The rows come from 5 hidden closed curves, with some noise, and rows from the same curve form a group. Each curve winds through 8 dimensions. The rows are also pushed far along 5 directions, which tell nothing about the answers.
Some rows, each with its group after it:
[  0  17 -23  33 -47 -20  -1 -16 -15   2 -27   4   9  21   4   2 -10 -29
  42  21  12  17  22 -21  17  -2]	Z
[ 21  17  17   7  -4   4  23   2  12 -26 -15 -25 -33  19  25  -5 -32  41
   9   4   2 -15  -3  23  24 -16]	Z
[ 17  24 -26  19  21  64   5 -42 -20  -4 -37 -37 -11   2  23 -12  -8  35
 -23  -6   0  60   0 -10  36   1]	V
[-15  12 -23  27 -25 -26 -30   7 -14  29   9  21   1  37   8  23   2 -21
  42 -38  -1  17   1 -17 -37  17]	U
[  9  17  11  12 -10 -44  -4  29  17  11  29  27  13  32  -8  -9 -20   4
  22 -21   9 -36   8  40 -19  14]	Q
[ 15  15   1 -14   5  15  -6  -9 -14 -13 -12 -22 -17  20  24 -16 -33  35
  -1  -9  -8   1   6  15  22  -4]	U
[ 18   6  24  -6 -29 -48 -24  21   1   7  22 -10 -16  37  16  15 -17  27
  45 -26  -3 -19  21  14 -26  12]	U
[ -5   0  -8  21  -4 -15  23  28 -10   9 -19  38  46  -7 -43 -17 -32 -28
 -58 -16  12   0  21 -11  19  36]	Q
[  0  22 -18  -4  -2  15  16 -20   3  -5  18  -3  31  -3  -1 -34 -51  11
 -31 -28   3   3  18  44  10  22]	N
[ 40  12  -7 -30   3  12 -19 -32 -12 -24 -23 -52 -11   8  40  13  -7  35
  25  20  -1  -3  -2   7  30 -26]	Q
[-39   0  49  58  18  16  38  37   3   9   5  30 -32  -7  -5  -4  13 -46
 -19   8  12   8  -7 -53   9   9]	N
[  7 -29  48 -31   0  -2   7  43  22 -12  -2   1  -1 -19 -19  21  12  -1
  -6   5  -7 -23 -17   6  -3 -11]	N
[  5  15 -36  -3 -32  20 -13 -44   3   4  -6 -12   7  24  12  10   9   2
  30  13 -10  50   3  -5  -2 -24]	Z
[-28 -44   7 -29 -11 -48  -5  59   4   3  23  52  18 -10 -43  19  18 -38
   9   0 -13 -40 -12  10 -35   1]	Z
[ 31   6  17   5 -23 -33 -46 -14  -6  14   5 -32 -33  24  26  38  27  14
  65   3   0  10   9  -5 -22  -7]	Z
[ 17   7  22   4   7  30 -10  -4 -24  -1 -22 -37 -31  11  22  32  27   6
  27  13  -4  45  -8 -36  21 -12]	Q
[ -1  -7 -22  17 -30 -43 -33  11 -11  27 -18  49  58   9 -26   5   1 -53
  -2   0  14   0  24 -44  -7  22]	N
[-13  42 -30  44   2  36  17 -16  -4   0 -13  19  12  39  30 -32 -45  -1
  -9  -9  13  24   8 -19  30   1]	V
[-13  -9   5  -2  17   3   3  15   9  14  -3  34  31 -30 -30 -20  19 -35
 -33   7   9 -16 -11 -32  -6  12]	Z
[-27 -15   4  22 -17 -10  29  12   9   8   3   8 -20  -3 -21  50  58 -45
  25  27   3  18 -21 -43 -23 -24]	N
[  4 -15  23 -13   3 -37  -7  32  18  -4   3  15  -3   8   5 -10 -37  18
 -12 -28   0 -64   6  41 -13   9]	Z
[ 13 -13  -6 -24  -3 -37 -20  -7  16  -1  35  -9  10  -2  10  44  44  -6
  40  26   8 -30  -5  -4 -33 -25]	V
[-16   7   8  24  12  -1   1   7  21  18   7  25  -7  31   5 -13 -21  -4
 -35 -26   4  -9   4  12 -12   0]	V
[ 31  17 -27   8 -39  -5 -39 -35   0   6   6   0  29  19   6  -5 -17  13
  14  -2  -2  44  30  12   1   8]	N
[ 13   6 -23  -4  -2  -6  13  -6   4   0  -8   2  33  12 -11  -5 -11   7
  -8   1  10  -5  12  14  10   0]	U
[ -6 -20  33  16  39  10   9   3  13   0 -28 -28 -58  -1  32  44  41   3
  -6  12   8 -20 -29 -26  -4 -34]	V
[ 48  16 -36 -21 -33 -18 -44 -47 -20  -6 -18 -42  26  18  34  18 -13  29
  43   5   8  12  27  -4  11  -2]	U
[  7  -8  57  -3  14   6  23  30  -1  -9 -11 -24 -56 -13 -11   5  19  19
  -4   8  -8  -1 -15 -11   9  -6]	U
[-28   8  28  35  36  35  10  14  11   4  16   1 -56  23  37 -18  -6  25
  11 -27  -4  -3 -15  17 -12   0]	V
[ -3  22  -7  30 -19 -15 -28  -9  17  25   7   5 -13  49  36   0  -4  17
  52 -39   9  -8   2 -11 -39   3]	Z
[  7  -7  -8 -29  -7 -12  40   7   9 -24   8  18  38 -43 -53 -26 -14 -12
 -53  37   0 -16   5  21  27   2]	V
[ 15  -9 -23 -33 -36 -56 -18 -12   8   6  21  17  61  10 -27   3 -13 -24
  -1  18   8 -20  35  27  -4   0]	U
[-20  -4  16  24   2  -8 -32  13  -3  22   3   4 -40  48  40   7  -8  10
  42 -43  -7  -8   1   9 -31   3]	Q
[ 12 -13   7 -20  -8 -42 -31  -1  10   2  65 -10  10 -15   7   5   1  25
  31 -20  -1 -32  20  47 -47  27]	V
[  7   2  21 -10  45  37  13  -1  15  -7 -13 -13 -29   3  14 -10  -8  29
 -49  -2  -5  -6 -19  19  18 -21]	V
[ 24   6   2  -2 -15  -6 -19 -17 -20  -1 -11 -11  17 -10  -2  14   7 -22
   1  25   6  26  15 -26  23   2]	Z
[ 17  31 -10  24  -1  19   4  -5  -4   5 -26  15  42   4  -6 -38 -44   2
 -45 -21  16  14  15 -12  30  30]	Z
[-14   5  -2  -6  25  12   3  -8 -10   5  17 -14 -16  -1  13  10  20  -4
   7   1   0   2 -11  -9  -9  -6]	N
[-19   5 -31   3  17  25  49  -4  -8 -20   0  22  33 -29 -25 -32 -30 -13
 -72  15   5   8   5 -19  37  11]	Q
[-23 -10  -8  15 -20 -27  -4  22  -2  17   7  16 -15  25   0  18  22 -12
  56 -11  -4  -9  -6  -8 -35  -4]	U
[ 17   6  29   4  44  27  21   7  22  -2  23 -27 -20   1  16  15  17  43
 -15  -7   7  -4 -14  20  -3  -5]	U
[ 26  -4 -34 -12 -22 -19  -5 -14   2  -9 -15   9  43  -8 -23   3  -3  -3
 -12  27   4   3  11   0  13  -7]	N
[ -9 -16  23  -6  36  34  12   6  11  -4  11  -3  -3 -17   6  -4   5   9
 -32  -4  -2  -4  -4   5   4   1]	U
[  7   1 -11  -4   8  10  47  11 -14 -20 -12  -4  16 -31 -32   2   6  -3
 -41  28   6  11  -1 -27  35   4]	Q
[ -4  18   3  -6  26  51  37  10   9 -17  -5 -10   1   7  13 -35 -46  40
 -25 -42  -3  -9 -13  43  19   9]	N
[-12  19  -5  26  17  31  19   2   1  -4 -20  15   2  23  18  -5 -21 -12
 -26   2   9   8  -8 -30  28 -13]	V
[ 32  13   5 -29   3  -3  -9 -30  11 -11  31 -41  -9   2  27  12  16  33
  27  23   4  -8   3  12  -3 -21]	Z
[-18  -6 -45   9 -31  17 -18 -33 -41  -6 -10  10  47 -31   6   9  15 -64
  32  41   6  45  14 -67  23   5]	V
[ -7 -12 -29   0 -30   4 -24   3 -12   7 -18  39  49   4 -17   5   4 -43
   5  14  -2  32   7 -47   9  -2]	N
[  7 -18  30 -26  50   1  10  25   6 -13   8  -4 -18 -13  -5 -10 -17  34
 -62 -11  -7 -35  -6  38   8   4]	Q
[ -1  28 -14  43 -38  29 -10 -36  -9  -2 -10  -3   0  23  33 -13 -25  -7
  33   7   3  58  24 -21  22   3]	N
[-10  -8  15   3   4  25  18   6  -2  -9 -40   3  15 -16   1   1 -16 -33
 -40   7   8   3  -2 -35  35  -4]	N
[-13 -31 -14 -11 -24 -56  -2  27  16  22  13  44  52   5 -47  28  21 -47
  -8  -1   7 -28  12  -1 -32   3]	U
[  8 -17  53 -13  31 -17  22  46   7 -14  10  -9 -32 -17 -12 -17 -23  39
 -35 -17  -4 -51   3  48   5  20]	Q
[ 30   8 -23 -27   5   6 -43 -49   0   3  -9 -41 -25  35  40  26  23  37
  33  13  -9  20  -7  14  -6 -43]	V
[ -5 -14 -22  -3 -13 -55 -17  15  -7  23  24  46  46  11 -36  23   1 -43
 -30  -3   4  -1  22 -11 -23  14]	Q
[-25  18   3  59   3   2  15  -5  14  19  26   0 -35  35  32  14   1   9
  16 -26  11  13   8 -16 -28   6]	V
[ 24   1  10 -38  47  45  12   7  12 -20  -8 -12  -1 -20  -7 -36 -23  57
 -53 -14 -15  -9 -21  51  22  -2]	Z
[  2  21 -15  33  27  42   1 -35 -13   5 -28 -16  -2  -6  27  -2  -8  -5
 -28  -4  13  29  -6 -19  26   5]	U
[-21  36  -3  78  -1  10  24   5  -5  29 -39  -3 -25  49  28 -11 -23   1
  25 -46  22   4   6 -15   2  20]	N
[ 24  10 -11  -8  13  36  -1 -22 -15 -17 -33 -16  16  -3   6 -27 -44  25
 -49  -3  -3  22  12  27  50   6]	Z
[ 10 -15  27 -10  40  12  17   0   4 -13 -17 -25 -18 -22   2   1   4  12
 -46  15   6 -23  -5  12  26  -9]	Z
[-21 -15  48  -3  45 -14  34  53  33  -5  40  22 -36   1  -3  14   6   6
 -34 -10   0 -54 -28  18 -21 -13]	Q
[ -9  -2  14   9  -8  41   4 -13  -8  -4 -21   5  15 -25  -5 -13   1 -39
 -21  24   1  38   5 -36  36   1]	N
[ 27  13 -20 -10  25  21 -19 -38  -7  -3  -4 -36   0 -12  22  12  12  23
  -3   1   1  11 -13  15   6  -5]	U
[-25   3   3  14  -5  39  36  25 -16 -11 -36  27  34 -22 -22 -29 -28 -43
 -30   0   5  16  -4 -38  44  16]	Q
[ 27  -2 -13 -43 -14 -12 -41 -24  -7  -6   1 -23 -10  11  11  14  33  12
  66  37 -16   0 -13  24  -5 -37]	V
[  4   2  22   2  38  23  12 -12  20  -5 -24 -44 -66  12  37  11  16  44
   8  -7  -1 -23 -30  21  -6 -33]	Q
[  8   4  -4 -28  20  26  25 -17  22 -23  -9  -8  20 -35  -8 -38 -20  13
 -41   9   2 -30 -15  37  22  -7]	Q
[ 19 -17  -7 -33 -45 -17 -17 -18   5 -12  13   9  48 -27 -27  20   9 -35
  -6  42  -5  24  17  -9   9 -10]	N
[ 30 -20   2 -66 -19 -40 -28  -7   7 -15  18 -13  32 -23 -13  16  10  -8
  16  29  -4 -35   2  28  -5 -16]	Q
[ 13  24   6  40  12  15 -17  -2  -9   8 -22 -18 -14  34  49   9 -27  28
  12 -41  13   5   5  -8   6  16]	V
[  4   4   4   6  27   4 -18   5 -19   2   6 -18 -23  27  34   0 -10  36
  24 -24  -3 -10   5  24   1   9]	Z
[ 32  -5  36 -47  20  21  22  25   7 -29  17 -18   9 -36 -26 -41 -19  58
 -28   3 -11 -18   3  41  23  18]	U
[-17  -1  27  12  40  23  23  10   1  -5   4 -18 -63 -10  18  41  50 -11
   5  20  -4   2 -47 -27  -5 -32]	U

New rows. What belongs after each?
[-18  45 -24  60  -1  42  40 -12  -7  -9 -30  -1  -9  34  44 -15 -37  -3
   8  -8  19  18  -3 -40  36  -6]	Q
[ 40  10   7  -6  20  27 -17 -17   3  -8 -35 -38 -19  12  27 -14 -15  64
  -3 -12  -1   3  -3  31  20  -6]	N
[-35 -17  -2  29 -15 -11 -13  43 -12  25  -6  46  18  11 -13  41  31 -66
  29 -14   4  14 -15 -61 -25   8]	V
[  7  -6 -26  -6  11  11 -13 -29 -27  -2 -28 -18  -5   4  15  33  20  -9
 -17  29   0  33   2 -41  25 -23]	Q
[  5   3  -9  -5 -30  -3   3 -29  -2   0   7 -41 -18 -10   9  30  37   2
  55  16  -1  23  -3 -22 -18 -10]	Q
[ 24  -5  27  -8   9 -38 -17  26  -3   6   7   0  -3  13  -8   5 -14  17
 -12 -15   1 -24  15  33  -1  14]	Q
[ -2 -13 -21 -22 -24  -8   1 -27  -8  -5 -13  -7  -7  -7 -20  15  29 -23
   5  46 -14  26   0 -11   7 -31]	V
[ 35  -9  20 -26  19 -11  -1  21  17 -17  19   7  11 -21 -23  -9  -1  31
 -36  16  -3 -18  -3  25   5   2]	N
[ 22   5 -40 -24  -9 -18  -2 -30 -16  -4  -1 -22  17 -16 -16  20  46  -9
  35  50   7   5  -7 -17   6 -23]	N
[ 37  14 -20 -43 -20 -24 -16  -6   0 -12  18   6  56  -3 -23 -18 -10   4
  26  25   2 -17   7  43  10  -2]	Q
[-25 -12  29  18  18  15  37  37   3  -3 -15   4 -39  -8  -6  33  53 -31
  21  29   4  -1 -35 -57   2 -27]	N
[ 22   5 -12 -14 -21 -19 -31 -22 -12  -8  37 -19  24 -13  19   2 -16  19
  33  -4   1  -2  28  21 -11  24]	V
[-14 -11   4  22   5 -12  21  34   3   9   4  22  21 -15 -25  21   7 -23
 -25 -20  10  -3  -4 -25 -13  25]	V
[ 12 -10  -2 -47   8   7  42  -8  20 -36   2  -8  30 -46 -24  -8   4  -7
 -43  57   7 -29 -10   2  35 -28]	Z
[-18 -11  34   6  24  24   3  29  14   2  -8  13 -37  -4   1 -18   4  11
  -7 -16 -13  -8 -26   6  -8  -2]	Z
[ 18  19  -1 -12  19  10  22   5   3  -7  -7 -12  15  -9 -12 -44 -25  37
  -7 -19   7 -30  -1  51  15  19]	N
[-13  11 -37  44 -16  16  17  -5 -24   9 -29  18  47 -11 -10  15   0 -46
 -16   1  21  45  10 -69  22  22]	V
[  7 -23   4 -45   4 -32 -15  21  13 -10  60  12  28 -27 -12  20  25  -3
  29  17  -3 -41  -8  18 -32  -1]	V
[  2   0  -1  23 -40 -48 -19  -8  15  20   3  -5  -9  53  21  36 -19   0
  26 -26   3  -4  28  23 -28  -3]	Z
[-24   6  12  28   3  15  39   9   6  -6 -14  21 -16   2 -17 -45 -42  -5
 -52  -6  -4   3  10  16  27  10]	V
[-20 -27  -5  -8  -2 -53   0  25  19  11  21  29  11  -5 -26  19  21 -30
  11   0   3 -53  -9  25 -38  -4]	U
[ -5  22  -7  29  -6  44   7 -28 -15   5 -11  -7   8  26  19 -15 -14 -11
  -6  12   7  58  27 -35  38  -2]	U
[-16   4  25  24  -5 -15   5  24   9  11   1   6 -51  45  16  31  19  -9
  34  -1  -3   3 -16 -17 -16 -26]	V
[  6 -33   6 -50  -1 -45 -26  27  18   4  22  22  24  -3 -21  42  27 -20
  -1   6  -7 -38 -14   6 -33 -17]	V
[ 22  19 -21  -1  13  17  16 -34   5 -16  -6 -12  34 -15   9 -12 -15   3
 -34  28  20  -3   7  -9  35  -7]	V
[-15 -12  22  -4  16  28   3  23  -3   2 -18  -7 -23   3  12  29  17  -7
  -1 -17  -8  10 -25 -33  -5 -13]	Q
[ 13   1  25 -15  21   1  33  15  15 -13   0 -32 -21  -4   5  29   3  24
 -16  -7   6 -30 -18  14   1 -13]	N
[ 25   0  -3 -34  -4  -1 -29 -31  13 -13  10 -52 -44  35  48  23   1  63
  47  -5 -16  -8  -5  49 -16 -37]	Z
[-13   6  30  38   0  -8   8  10  10   6  -9  18 -11   6   5 -23 -27 -24
 -16  -4  12 -18  11   2  13  12]	V
[ -1 -31 -27 -39 -29 -50 -18  17 -16  10  29  40  73 -20 -65  14  13 -51
  -6  17  -6   1  22  24 -11  18]	Z
[ 32   9 -49 -43 -37 -36 -23 -31  -4 -13  66  -8  64 -19 -11 -16 -22  35
  27  -2  -3  -6  34  52 -21  31]	V
[ -7  20 -10  27   0  42   3 -21 -15   1 -26  23  34 -13  -7 -17   8 -63
 -17  43  12  45  -1 -58  46  -5]	V
[-31 -34  -4 -10  -8 -32 -13  39 -13  11   9  37   9   3 -20  30  27 -45
  21   2 -11 -13  -8 -20 -25  -3]	Z
[ -1 -18 -24 -27 -35 -49  -5  -4   4   7  13  38  79 -10 -47   4  -4 -62
 -27  32  10 -13  33   1   7   0]	U
[ 29   9  14 -18  -5 -17  -8  30   8  -8  34  -7  19   1   1  -9 -27  52
  18 -37   1 -28   9  33 -18  32]	U
[-23 -19  31  -9  19   4  17  47   6  -9  27  16 -21  -9   0  14   9  -5
   0  -8  -9 -19 -21 -16 -15  -2]	U
[  0 -17  45   7  53  -8  32  41  10  -1  16 -15 -63  -2  -9  17  21  43
 -40 -10  -3 -23 -13  20 -11   1]	Q
[  6  -3   9 -10 -28 -31 -14  22   6   6  28  13  23  34   3   5 -23  15
  22 -24   0 -11  31   8 -18  15]	U
[ 38  -4 -32 -50 -20 -25 -33 -43   3   0  26 -14  40 -23 -27 -10  24  15
  22  32  -6   2  13  49 -12  -4]	V
[  1   0 -14 -14   0  24  10   7 -19 -13 -27  20  53 -28 -19 -24 -38 -17
 -54  -3   3  10  11 -27  39  22]	U
[ 26  15  -5   8  -4 -19  -1 -20  -7   2 -26 -45 -45  22  17  32  29  25
  43  16   4   0 -12   3   0 -27]	U
[ -2  27 -18  42   2  22  31 -16 -10   6 -45 -14   0  12   4  -6  -6  -7
  -3  -3  21  17   1 -25  27   3]	N
[-11   1  26  27 -25 -32  -9  24  13  20  16  39  11  -1 -25 -20  -7 -32
   5 -15   7 -12  11  -1 -23  28]	Z
[  5 -26  -1 -40   3  11  11 -10   1  -8   3   9  39 -52 -56  -8  18 -33
 -53  42 -10  20   2  17  21  -3]	Z
[-29  -3   4  37   7  16  13  29  -6  19 -14  21 -16  20  -2  36  15 -26
 -19 -28   1  31 -15 -51 -14   3]	V
[ -4   7  59  25  59  32   7  16  23  -2  29 -32 -85  22  59  14  21  50
  23 -17   0 -20 -30  13 -18 -20]	V
[  2 -23  60 -19   9   1  25  55  29 -11  10   3 -18 -14 -21  15  15   8
  -3  -5  -7 -27 -24  15 -10  -7]	N
[ 10  11 -21  29 -14 -24 -19 -26   5  20  -8 -13   0  37  27  14 -18  19
   5 -36  14   2  24   7 -19   9]	V
[  0  16  22  37   3   5  13  -6   1  -7 -18 -11 -26   7  24 -30 -40  11
 -13  -7  12 -11  17  15  27  12]	V
[  3  30   5  52  12  34  -7  -4 -21   9 -50   1  -9  12  27 -24 -21  -5
 -10 -15  15  23   1 -51  33  17]	Z
[-29 -22   1  23 -31 -48   5  28  -4   9  35  19   0  -4  -7  44  13 -33
  25 -16   5  -9  15 -32 -41  22]	V
[ 18 -13   1 -41   3   0  -4 -19   7   1  22 -12  20 -40 -34  32  55 -24
 -18  42  -4  21 -13 -15  -5 -19]	Q
[  3   3  36  11  13   0  21  -6  26  -7  13 -32 -47  15  25   7  -9  31
  -5  -3   3 -20   3  37  -3 -14]	Z
[ -8 -25 -39 -37 -22 -38 -17 -12  12  12  13  34  53  -9 -41  -7   4 -28
 -21   9  -6 -17  14  24 -24  -3]	V
[ 10  -4 -18  -8   8  10  19  12 -23 -16 -34  16  43 -27 -35 -22 -16 -17
 -38  23   5   2   3  -3  45  14]	Z
[  3  18 -68  14 -26  -7  -7 -42 -16  13 -13   3  27  25   0  24  23 -24
  24  25   9  40   6 -40   2 -20]	Q
[ -2  31  -3  20  -6  29  27 -20  14 -12  -5 -19  -2  -2  27 -25 -34  16
  -1 -16  12  -6  -1   3  14   5]	Q
[ 45  15  -3 -15   6  -9 -34 -23   1   8  -4 -43 -14  26  32  28  17  49
  31 -10   5  -2  -2   3 -14 -12]	Z
[-26 -34  10 -21  16 -31  -2  30  10  14  39  24  14  -2 -13  36  30 -31
  -9  -4   4 -34  -4 -10 -36  -4]	Z
[ 19   9  25 -10  43  21  12  16  11 -17  -6 -14 -19   9  24   0 -20  39
 -30 -11   0 -27 -19  18  17 -11]	V
[ 22 -17 -26 -58 -10   5 -27 -14 -15   2 -14   8  59 -31 -46  17  43 -38
  -4  41 -11  28 -11 -13  12 -15]	Q
[ 14   8  -7   5  -2 -20  18  13  -6  -2   3 -10  -2   7  -9   7  -7  27
  -3 -11   5  -5  10   8   0  13]	Q
[ 11  -2  18 -37  25  44  10   8  -9 -28 -18 -20  -2 -21   8   5   5   3
 -11  25  -9   6 -25 -14  38 -22]	Q
[ 35  23 -33   0 -56  -8 -26 -51  -8  -7 -10 -24  32  18  23  18 -21  -2
  29  18   7  39  30  -9  18  -7]	N
[-13  10 -22  38 -13   1  24 -21   0   4  -6  -4 -17   5  -1  20  24 -21
   9  24   9  29  -2 -27   2 -16]	N
[-13  -5   1  28 -31 -33  -9  17  -1   8  20  12  16  10  18  37   8 -29
  48  -7  17  -9  14 -45 -24  13]	U
[-28  -2  -5  51 -16 -27  26  36 -12  20 -16  33   9  16 -24  18  -7 -36
 -16 -20  15   8  16 -46  -4  25]	Q
[-24   3  15  29   8 -11  -2  26   2  20   7  54  19  12 -25 -26 -14 -51
 -27  -2   6  -6   8   4   4  18]	Q
[ 33  22 -21 -24  -4  10 -27 -41 -22  -9 -23 -44 -16  30  34  -2 -21  43
  23   4 -10  18  10  17  25 -20]	U
[ 13 -18   6 -47   1 -17 -23  -9   0  -7  21  -2  21 -39 -11   9  38 -21
  13  44  -1 -21  -7 -20  -4 -13]	Z
[-19   3   6  11  -9 -10  -6  34  -7  -4  33  21  -4  15  15 -12 -39  13
  27 -42  -8 -16  10  20 -18  32]	V
[-10   0  15   3   5  -2  26   9  14   5  22   8   8 -23 -32 -17   5 -10
 -20  -4   2  -8  -1  28  -8  15]	N
[ -7   0 -13  -7 -12  -5  -3   2  -2  -3  24  -1   1  30  15  26  -2   5
  26  -3  -8  10   4   4 -10 -13]	Z
[-18  -9   3  -3  18  32  52  13  -3 -22  -7  11   4 -32 -27  -5  19 -28
 -25  46   0   9 -18 -23  36 -19]	Z
[ 43  16 -58 -15 -42 -30 -30 -36 -19  -2 -29 -21  40  29   8  21 -12  16
  40   8   6  14  22   7  12 -11]	Z
[ 28  19 -28  -5   2  30   7 -38  -9  -6  -3 -36   2  -8   3  21  38  16
  15  32   3  47  -8 -20  14 -19]	V
[  0  -4  14   8 -26 -54 -54  27  -7  37  22  36  18  41  -8   2 -10 -22
  38 -37  -4  -9  25  27 -35  27]	Q
[ 18  -8 -10 -25  -5  -7 -26 -17   0  -9  13 -32   1  19  39  29   6  36
  46   1   0 -13  10   9 -12 -15]	U
